The first 6 rows are patterns. Each new row is the sum of 2 different patterns, raised or lowered, with some noise. Before adding, each is slid sideways (what falls off one end comes back at the other) and multiplied by a number that may be negative. Names go in the order of the patterns.
In the rows, zero is written as 128.
Known rows, each followed by the names of its patterns:
[165 149 123 121 130 142 135 167 125 162  96 116 117 144 110 121 164 140
 102 138 115 119 142 137 146 155 108 159  88 125 134 139 138 148 110] -> B
[135 126  80  73 103 134 122 125 129 128 130 121 133 119 120 143 124 113
 141 138 112 150  73 157 130 140 156 128 123 139 125  73 103 115 103] -> G
[115 144 131 120 110 114 163 139  94 124 108 122 137 157 142 138 137 152
 133 130 146 119 141 117 183 137 131 149 136 110 126  73 118 131  79] -> K
[108 124 126 134 139 146 157 134 126 122 144 154 154 129 132 106 105 129
 151 123  88 129 149 131 110 127 128 140 127  98 163 147 132  94 131] -> L
[103 122 124  73 183 124 126 125 157 139 145 127 149  87 133 124 126  84
 137 132 132 135 130 137 161 158 126 146 111 130 125 129 118 134 143] -> J
[142 155 108 128 138 100 123 120 121  98 136 117 110 139 105  74 144 119
 120 129  84 142 128 162 110 124 117 130 129 150 126 104 126 145 142] -> Q

New rows, each followed by the names of its patterns:
[146 114 112 100 132 165 154 110 145 162 159 124 137 150 139 145  99 212
 162 142 122 145 104 131  91 134 149 114 154 153 136 124 137 151 188] -> K L
[91 74 51 95 84 85 84 95 54 67 64 31 70 56 76 43 82 62 62 81 43 36 92 66
 96 44 33 88 75 90 48 59 64 64 96] -> J Q
[124 127 108 106 119 134 105 167 119 146  88 151 126 114 125 146 135 178
 122 113 178 135 130 130 144 150 152 100 115 179 140 154 172  93 112] -> K J
[174 144 106  99 115  97 126 126 137 148 122 165  97 118 121 141 149 155
 108 150 116  99 114 141 126  94 148 135 147  84 111 113 141 108  92] -> B L
[ 79  58  42  80  61  30  87 104  84  83  62  77  75 129 100  87  62  78
  76  87  72  56  78  81  90  87  81  62  82  71  47  80  53 106  34] -> G Q
[106 122 185 170 156 119 130 121 117 115 106 126 120 134 122  96 113 135
 108 125 149 103 160  99 139 111  86 120 136 113 126 165 147 150 128] -> G L
[172 181 168 146 151 175 179 212 185 184 181 213 163 162 156 167 177 173
 137 133 161 160 190 190 193 176 171 174 188 200 169 178 239 128 180] -> L J
[122 162 151 163 144 144 134 139 169 139 158 135 131 131 163 134 133 135
 140 151 121 159 144 152 152 123 153 204 135 133 146 131 176 136 158] -> K Q
[146 133 111 169 140 135 194  83 109 156 139 114 135 101 153 127 201 128
 143 138 181 135 155 138 122 140 149 126 129 163 115 156 148 125 140] -> J Q
[ 87 118 135 111 118 120 102 133 137  82 157  87 114 115 118 129 131 119
 137 163 138 140 133 123 114 189 166 141 128 132 111 119  87 112 128] -> G K
[121  93 103 108 119 103  99 121  91 102 106 135 103 136  57 144 117 106
 128 122 104 126 112  59  87  91  78 127  95  89  66  86 112 101 100] -> B G
[124 140 155 152 180 136 165 188 157 183  86 151 159 156  86 122 151 145
 136 187 132 123 133 176 126 119 134 134 126 142  99 122 100 117 158] -> K J
[130 144 136 140 143 104 152 106 135 130 128 125 146 119 171 161 129 114
 136 164 138 150 128 167 112 125 119 145 138 110 148 139 133 140 134] -> B L
[138 138 165 130 142 166 126 131 137 121 168  89 131 123 169 161 145 131
 135 105  66  97 111  87 133 128  69  86  95 146  81 120 128 114 126] -> G K
[124 128 118 150 168 154 134 156  93 131 153 158 110 130 134 132 130 128
 132 155 146 131 144 104 129 134 120 112 141 126 141 107 124  79 150] -> G J
[121 131  85 140 148 134 150 126 132 167 165 109 141 134 126 158 191 138
 150 151 155 168 129 152 111 157 132 186 143 140 140 145 139 139  87] -> K Q
[130  71 113 168 139 123 120 107 157 159 121 133 101 121 135 151 138 132
 135 142 134 129 133 117 143 107 170 140 114 172 115 106 114  57 115] -> G K
[169 186 174 155 170 175 147 178 189 168 153 170 172 174 156 180 172 161
 196 166 179 144 180 167 178 138 214 182 233 205 178 217 199 164 141] -> G K
[163 142 118 153 138  93 119 121 117 139 112 112 129 117 107 134  99 173
 137 109 118 113 111 146 115 121 137 138 139 120 125 111 127 111 147] -> B K
[140 132 184 140 141  94 159 156 155 134 142 121 150 164 131 143 137 131
 103 163 133 131 167 151 154 157 183 138 152 157 138 175 203 128 153] -> L Q
[162 149 166 163 155 198 173 183 186 179 185 142 168 170 176 172 166 144
 193 174 173 165 173 179 179 191 160 203 154 163 189 154 162 166 194] -> B J
[127 111 100 138  92  54 156 116 115 171  28 135 121 154  76 107  93 122
 102 177 111  99 120 175 125 128 141  93 118 120  63  88 114  98 107] -> J Q
[121 128 123 139 133 103 124 134 109 157 138 115 127 145 119 132 123 133
  96 133 120 117 114 120 102 139 125 124 131 120 146 125 151 111 126] -> J Q
[170 150 144 164 183 139 208 128 184 159 118 163 158 151 174 235 200 184
 194 173 169 214 229 184 168 165 200 169 167 176 177 151 172 139 144] -> G K
[130 100 102 100 137 134  93 106 122 109  84 135 120 119 139 101 148 138
 145  88 128 118 107 137 165 112 140 145 122 151 102 129 111 151 122] -> L Q
[145 127 131 119 126 129 125 109 155 136 119 104 134 118 130 136 120 132
 141 133 128 121 119 123 144 136 120 133 104  90 133 136 120 103 110] -> L Q
[191 116 139 132 113 176 124 141  91 136 122 148 133 151 132 137 144 143
 146 121 107 107 169 136 127 156 142 165 117 152 126 171 152 139 163] -> L Q
[ 89 112 125 165  95 130 112 152 119 121 127 131 102 131  60  88 123 111
 140 131 106 144 140 109 100 142 134 124 197  65 145  98 112  84 119] -> B J
[112 120 123 133 146  92 100 117 146  90 105 116 130 121 117 111 134 155
  87 110 104 143 112 132 114 121 120  93  99  92  81 147 119 100  94] -> L J
[ 99 125 114 105 105  76  80 145 111 112 134 106  96 106 125  96 103 119
  98 115 156  87 122  82 102 141  85 104  91 122 143 122 105 136  98] -> K Q
[141 168 148 166 163 170 133 189 168 149 167 149 135 179 178 154 181 115
 167 158 195 142 156 175 172 150 184 155 142 170 180 184 186 171 166] -> B Q
[126 126 101 125 110 163 142 113 149 103  91 106  74  95 112  90 108 112
 121  99  92 109 149 132  97  98 113  87 119 142 132 126 132 123 138] -> B K
[187 200 160 183 183 188 193 197 214 185 186 183 187 207 216 173 180 172
 147 218 186 177 141 167 202 189 160 183 216 209 189 171 212 201 216] -> G L
[142 121 186 108 155 155 167  97 130 132 115 117 168 127 116 149 168 115
 146 114  85 153 123 103 113 100 136 154 168 126 136 140 136 127 181] -> J Q
[ 85  70  55 104  90  65 115  46 107  88 108  98  89  89  84  93  73  54
  78  67  87 105  39  42  45  97  78  85  82  82  72  79 100  77  68] -> G Q
[113 186 173 118 138 128 135 182 115 136 129 167 146 160 128 135 137 166
 173 134 121 122 119 109 155 138 123 166 143 136 145 173 118 140 161] -> G Q
[ 83  78 115 112  85 132  87  97  96 129  81 101 125  89 105 147  76 101
 109  99 140  94  88  78  94  99 109  99  98  85  90 132 106  79  79] -> B Q
[104 118 166 136 131 164 132 111 168 143 133 102 116 104 115 124  85 111
 103  68 168  94 112 122 126 112 140  90 178  48 114  97  83  71 123] -> G J
[107 131 115 120 129  92  92 115 131 124 118 137 134 174  92 100 161 117
 114 120  94  98 118  96 108 154 129 143 131 109 100 103 108 126  96] -> G K
[103 111  90 134 132 156 102 125 114 104 114 154 163 148 133 123 114 108
 128 133 141 111 123  99  82 117 143  99  71 126 116 155  76 111 104] -> G L
[ 79 128  77 139 109 101 143 119  74 116 115 109 104  71  96 129 121 112
 120  73  68  80  99  80  75 113 102  68 109  79 100  60  94 104  95] -> B K
[100 117 132 189 121 159 150 122 144 166  99 111 131 131 172 103 104  76
 145 130 163 151 130  89 135 191 132  96 116 135 108 148 119 124 184] -> L Q
[130 121 127 157 167 148 151 100 128 158 172 147 124 137 140 141 130 123
 128 131 146 146 111 130 126 100 116 151 102 153 101 136 116  89 126] -> G L
[ 54  52  73  93  89  98  87  84  84  87 100  94  81  95  70  64  93 102
  74  76  54 110  87  83  99  86  88  90  67  71  80  80  53  91  74] -> G L
[129 179 144 133 187 128 140 140 133 140 141 108 124 185 130 169 113 111
  96 128 108 116 132 133 110 119 125 112 147  86 132 145  97 142 117] -> B K
[173 127 184 149 154 143 174 105 157 143 156 172 162 146 172 127 187 188
 201 174 182 149 150 146 145 148 149 118 133 159 122 168 161 142 142] -> G J
[179 158 128 151 130 141 159 135 150 120 141 104 142 119  80 212 141 117
 139 154 141 161 142 168 116 127 155 105  95 146 147 146 156 124 168] -> B J
[122 136 115 113 112 145 114 114 120 123 130 105 142 125 134 134 105 136
 188 115 113 127 112 159 117 139 102 145 133 145 124 124 114 121 150] -> K Q
[154 159 167 108 130 149 153 155 170 164 193 169 156 191 166 150 170 165
 165 178 148 149 193 138 189 167 163 161 155 155 164 148 132 149 146] -> G K
[104  88  78 103  63 108 109 104 126 101  82 141 108  75 113  99 115 132
 116 137  89 113 128 119 116 134  89 141 113 146 110 111 132 118 119] -> B K
[121 142 151 101 113 117  84 183 142 145 132 147 147 172 133 140  95 149
 132 132  85 143 155 118 128 134 161 162 173 135 151 116 128 123 117] -> L J
[144 116 144 114 102 169 104 158 128 126 125 124  93 140 108 109 142 138
 122 101 115  85 127  83 154 138 129 117 137 139  68 112 151 108 136] -> B K
[143 139 139 117 110 157 176 142 108 119 115 106 137 121 121 139 134 133
 118 147 128 123 129 127 125 197  94 129 121 104 155 117 116 103 173] -> G Q
[140 130 145 126 110 144  89 102 131 134 132 142 110 155 152 131 117 130
 127 130 152 120 144 102 119 102 133 108  95 174 129 102 130 125 120] -> B J
[132 105 128 158 145 107 135 126 141 158 164 148 142 153 171 154 140 153
 119 137 128 195 143 121 155 154 125 126  90 129 144  95 114 167 149] -> K L
[153 139 117 126  97 112 130  97 128 150 135 127 104 126 153 161 112 138
 113 138 148 147 144 156 140 162 145 133 148 122 136 136 172 163 141] -> B K
[163 135 114 132 154 133  67 115 135 112 136 137 120 129 128 102 142  90
 173 145 136 114 119  89 126  91 121 127 104 123 126 119  73 127  93] -> B L
[109 137 167 156 133 142 154 152 141 132 150 150 124 118 170 163 137 163
 145 127 131  95 119 121 101 130 151 130 115 110 130 156 158 130 135] -> K L
[137 134 134 151 105 119 136  93 122 106 147 101 125 122 111 113 101  47
 122 113  82 111  96 130 112 130  97 137 116  97 115 122 111 108 134] -> K Q
[116 140 119  85 124 146 136 135  70 145 116 154 114 130 129 144 150 153
 128 106 140 163 160 143 155 100 114 139 122 123  97 125 120 139 110] -> L Q
[136 128 150 149 112 139 140  89 190 113 148 138 166 159 151 137 160 106
 120 123 131  95 148 141 123 120 131 148 162 161 138 153 125 136 138] -> G J
[103 156 116 118  83 128  92 158 120 134 138 178 142 126 121 115 137 139
 119 101 131  94 122 125 146 123 102 122 130 150 117 128 174  88 128] -> L J
[148 138 131 167 133 146 145 123 131 104  79 101 150 110 115 128 149 131
 125 124 116 165 135 109 211  92 136 105 134  85 115 112 136 118 186] -> L J
